The rows of each matrix lie in a flat space through zero, up to rounding. After each matrix: how many dimensions does the smallest such space have?
(in the rows, 128 means zero)

[[119 107 152 146 112 139 171 136 107 117 181 114 135]
 [107 160  95 156 104 132 103 113 130 150 101 108 123]
 [152  95 195  96 128 122 190  99 131 101 166 113 158]
 [146 156  96 146 130 149  96 141 115 161 111 138 131]
 [112 104 128 130 133 129 134 138 133 124 140 109 115]
 [139 132 122 149 129 147 125 162 102 134 156 148 136]
 [171 103 190  96 134 125 227 113  86 104 183 185 119]
 [136 113  99 141 138 162 113 126 134 179 117  64 117]
 [107 130 131 115 133 102  86 134 165  98 105 124 149]
 [117 150 101 161 124 134 104 179  98 124 145 179 120]
 [181 101 166 111 140 156 183 117 105 145 168 117 145]
 [114 108 113 138 109 148 185  64 124 179 117  48  76]
 [135 123 158 131 115 136 119 117 149 120 145  76 190]]
 | 6

[[ 80  88 138 135 132 190 160  83 125 128 126 152 145]
 [ 88 202 115 130 123  83 113 126 102 157  99 166  88]
 [138 115  92 101 140 193 111 105 106 121 133 154 129]
 [135 130 101 104 142 169 122 109 108 127 137 140 129]
 [132 123 140 142 105 114 116 154 139 130 131 118 124]
 [190  83 193 169 114  30 145 195 199  99 138  40 158]
 [160 113 111 122 116 145  90 150 129 116 126 135 122]
 [ 83 126 105 109 154 195 150  65  98 134 121 172 132]
 [125 102 106 108 139 199 129  98 112 122 139 146 139]
 [128 157 121 127 130  99 116 134 122 133 113 138 112]
 [126  99 133 137 131 138 126 121 139 113 108 144 132]
 [152 166 154 140 118  40 135 172 146 138 144  75 124]
 [145  88 129 129 124 158 122 132 139 112 132 124 141]]
 | 5

[[143 109 104 112 121 188 125 159 111 155 170 151  82]
 [109 121  87 138 152 118 155 148 171 138  98 117 100]
 [104  87  25 144 124 138 137  87 129  76 165 102  79]
 [112 138 144  97 140 142  95 127 144 140  84 143  80]
 [121 152 124 140 139 161 119 127 122 148 149 112  92]
 [188 118 138 142 161 242 144 132 107 138 118 133  54]
 [125 155 137  95 119 144 105  87 148 118  96  83 111]
 [159 148  87 127 127 132  87 140 124 125 146 120 132]
 [111 171 129 144 122 107 148 124 171 129 100  90 165]
 [155 138  76 140 148 138 118 125 129 129 147  83 108]
 [170  98 165  84 149 118  96 146 100 147 107 155 114]
 [151 117 102 143 112 133  83 120  90  83 155 174 142]
 [ 82 100  79  80  92  54 111 132 165 108 114 142 152]]
 | 9

[[148 121  98 116 124 128 127 136 116  95 149 150 111]
 [121 132 140 128 133 131 124 133 131 134 122 118 135]
 [ 98 140 187 134 143 129 129 146 145 166  84 112 148]
 [116 128 134 147 118 121 138  94 139 161 119 115 137]
 [124 133 143 118 142 135 117 155 126 119 124 123 132]
 [128 131 129 121 135 134 118 140 124 118 134 120 131]
 [127 124 129 138 117 118 144 111 134 144 115 142 123]
 [136 133 146  94 155 140 111 205 116  82 121 151 117]
 [116 131 145 139 126 124 134 116 138 153 112 119 137]
 [ 95 134 166 161 119 118 144  82 153 198  93  98 153]
 [149 122  84 119 124 134 115 121 112  93 171 124 119]
 [150 118 112 115 123 120 142 151 119  98 124 182 100]
 [111 135 148 137 132 131 123 117 137 153 119 100 145]]
 | 3

[[187 118 116 122 164  66 165 125  80 119 123 160 190]
 [118 131 100 125 125 129 112 119 129 115  91 106  92]
 [116 100 146 140  81 116 134 128 187 126 112 100 134]
 [122 125 140  99 118 189  82 112 118 156 128  81  99]
 [164 125  81 118 186 110 137 133  74  97 122 121 137]
 [ 66 129 116 189 110 149 150 132 193 160 122 100 116]
 [165 112 134  82 137 150 218  51 138 120 112 137  52]
 [125 119 128 112 133 132  51 184 111 111 158  85 153]
 [ 80 129 187 118  74 193 138 111 204 153 164 122  63]
 [119 115 126 156  97 160 120 111 153 113  95 117 129]
 [123  91 112 128 122 122 112 158 164  95 130  62 127]
 [160 106 100  81 121 100 137  85 122 117  62  82  78]
 [190  92 134  99 137 116  52 153  63 129 127  78 224]]
 | 8

[[ 94 141 145 157 149 125  89 149 102  95  96 142 130]
 [141  92 136 120 145 113 108 168 116 132 128  94 149]
 [145 136  68 113 101 113 168  97 152  96 166 138 114]
 [157 120 113 133 202 143 109 171 113 141  39 114  93]
 [149 145 101 202  79 192 137 162  99 147  79 178 130]
 [125 113 113 143 192  76 116 127 100 137 146 118  98]
 [ 89 108 168 109 137 116  57 174 142  86 127 122 140]
 [149 168  97 171 162 127 174  96  94 150  90 140 120]
 [102 116 152 113  99 100 142  94 104 102 180  90 172]
 [ 95 132  96 141 147 137  86 150 102  28  68 136  88]
 [ 96 128 166  39  79 146 127  90 180  68 142  95 147]
 [142  94 138 114 178 118 122 140  90 136  95  71 124]
 [130 149 114  93 130  98 140 120 172  88 147 124 160]]
 | 8

[[129 118 123 121 120 108 139 124 163 124 137 108 144]
 [118 143 121 143 104 102 132 123 113 131 107 138 140]
 [123 121 175 110 132 105 140  60 101 131 199 133  84]
 [121 143 110 136 114 132 128  75  67 135 119 163  84]
 [120 104 132 114 146 193 141 106 127  89 174 129 151]
 [108 102 105 132 193 241 160 144 132  65 128 190 184]
 [139 132 140 128 141 160 102 169 118 132 121 118 131]
 [124 123  60  75 106 144 169 190 173 103 102 145 175]
 [163 113 101  67 127 132 118 173 138 111 132 111 168]
 [124 131 131 135  89  65 132 103 111 151 119 111 107]
 [137 107 199 119 174 128 121 102 132 119 200 117 126]
 [108 138 133 163 129 190 118 145 111 111 117 133 154]
 [144 140  84  84 151 184 131 175 168 107 126 154 148]]
 | 9

[[134 195 102 179 165 222  99  72 129  91 157 152 103]
 [195 188 143 120  62  66 185 112  43 166 155 107 127]
 [102 143 132 154 146 137 148  94 101 110 143 129 137]
 [179 120 154 109 139 114  99 182 152 115  66 102 142]
 [165  62 146 139 116 109 150 164 145 154 110 114 141]
 [222  66 137 114 109  74 129 235 194 185  32  93 153]
 [ 99 185 148  99 150 129  95 109  96  72 123 122 130]
 [ 72 112  94 182 164 235 109  64 153 102 196 176  96]
 [129  43 101 152 145 194  96 153 215 144 130 156 108]
 [ 91 166 110 115 154 185  72 102 144  86 146 152 103]
 [157 155 143  66 110  32 123 196 130 146  44  88 158]
 [152 107 129 102 114  93 122 176 156 152  88 115 136]
 [103 127 137 142 141 153 130  96 108 103 158 136 124]]
 | 6

[[142 128 147 125 144  86 105 115 114 109  89 209 117]
 [128  80 130 111 102  94 136 125 137 105 167 120 122]
 [147 130 128 132 127 140 140 137 130 146 119 132 127]
 [125 111 132 139 121 133 145 136 140 141 139 106 137]
 [144 102 127 121 136 147 146 120 147 130 137  94 140]
 [ 86  94 140 133 147  57 148 127 158  76 108  71 176]
 [105 136 140 145 146 148 108 112 126 136 127 136 134]
 [115 125 137 136 120 127 112  97 129 161 129 138 153]
 [114 137 130 140 147 158 126 129 132 130 128 108 131]
 [109 105 146 141 130  76 136 161 130  79 128 146 109]
 [ 89 167 119 139 137 108 127 129 128 128  97  89 165]
 [209 120 132 106  94  71 136 138 108 146  89 237 102]
 [117 122 127 137 140 176 134 153 131 109 165 102  96]]
 | 7

[[121 121 115 150 134 143 130 138 138  92 164 127  95]
 [121 127 122 126 109 128 118 135 119 118 158 131 100]
 [115 122 113 135 107 134 114 141 117 109 174 135  80]
 [150 126 135 123 154 129 119 116 128 180  82 112 168]
 [134 109 107 154 157 148 112 132 126 157 125 121 112]
 [143 128 134 129 148 131 128 121 136 145 106 115 153]
 [130 118 114 119 112 128  89 132  96 185 134 128 104]
 [138 135 141 116 132 121 132 120 132 138 107 121 156]
 [138 119 117 128 126 136  96 132 114 159 146 114 107]
 [ 92 118 109 180 157 145 185 138 159  53 128 165 108]
 [164 158 174  82 125 106 134 107 146 128 100  92 203]
 [127 131 135 112 121 115 128 121 114 165  92 138 151]
 [ 95 100  80 168 112 153 104 156 107 108 203 151  24]]
 | 4
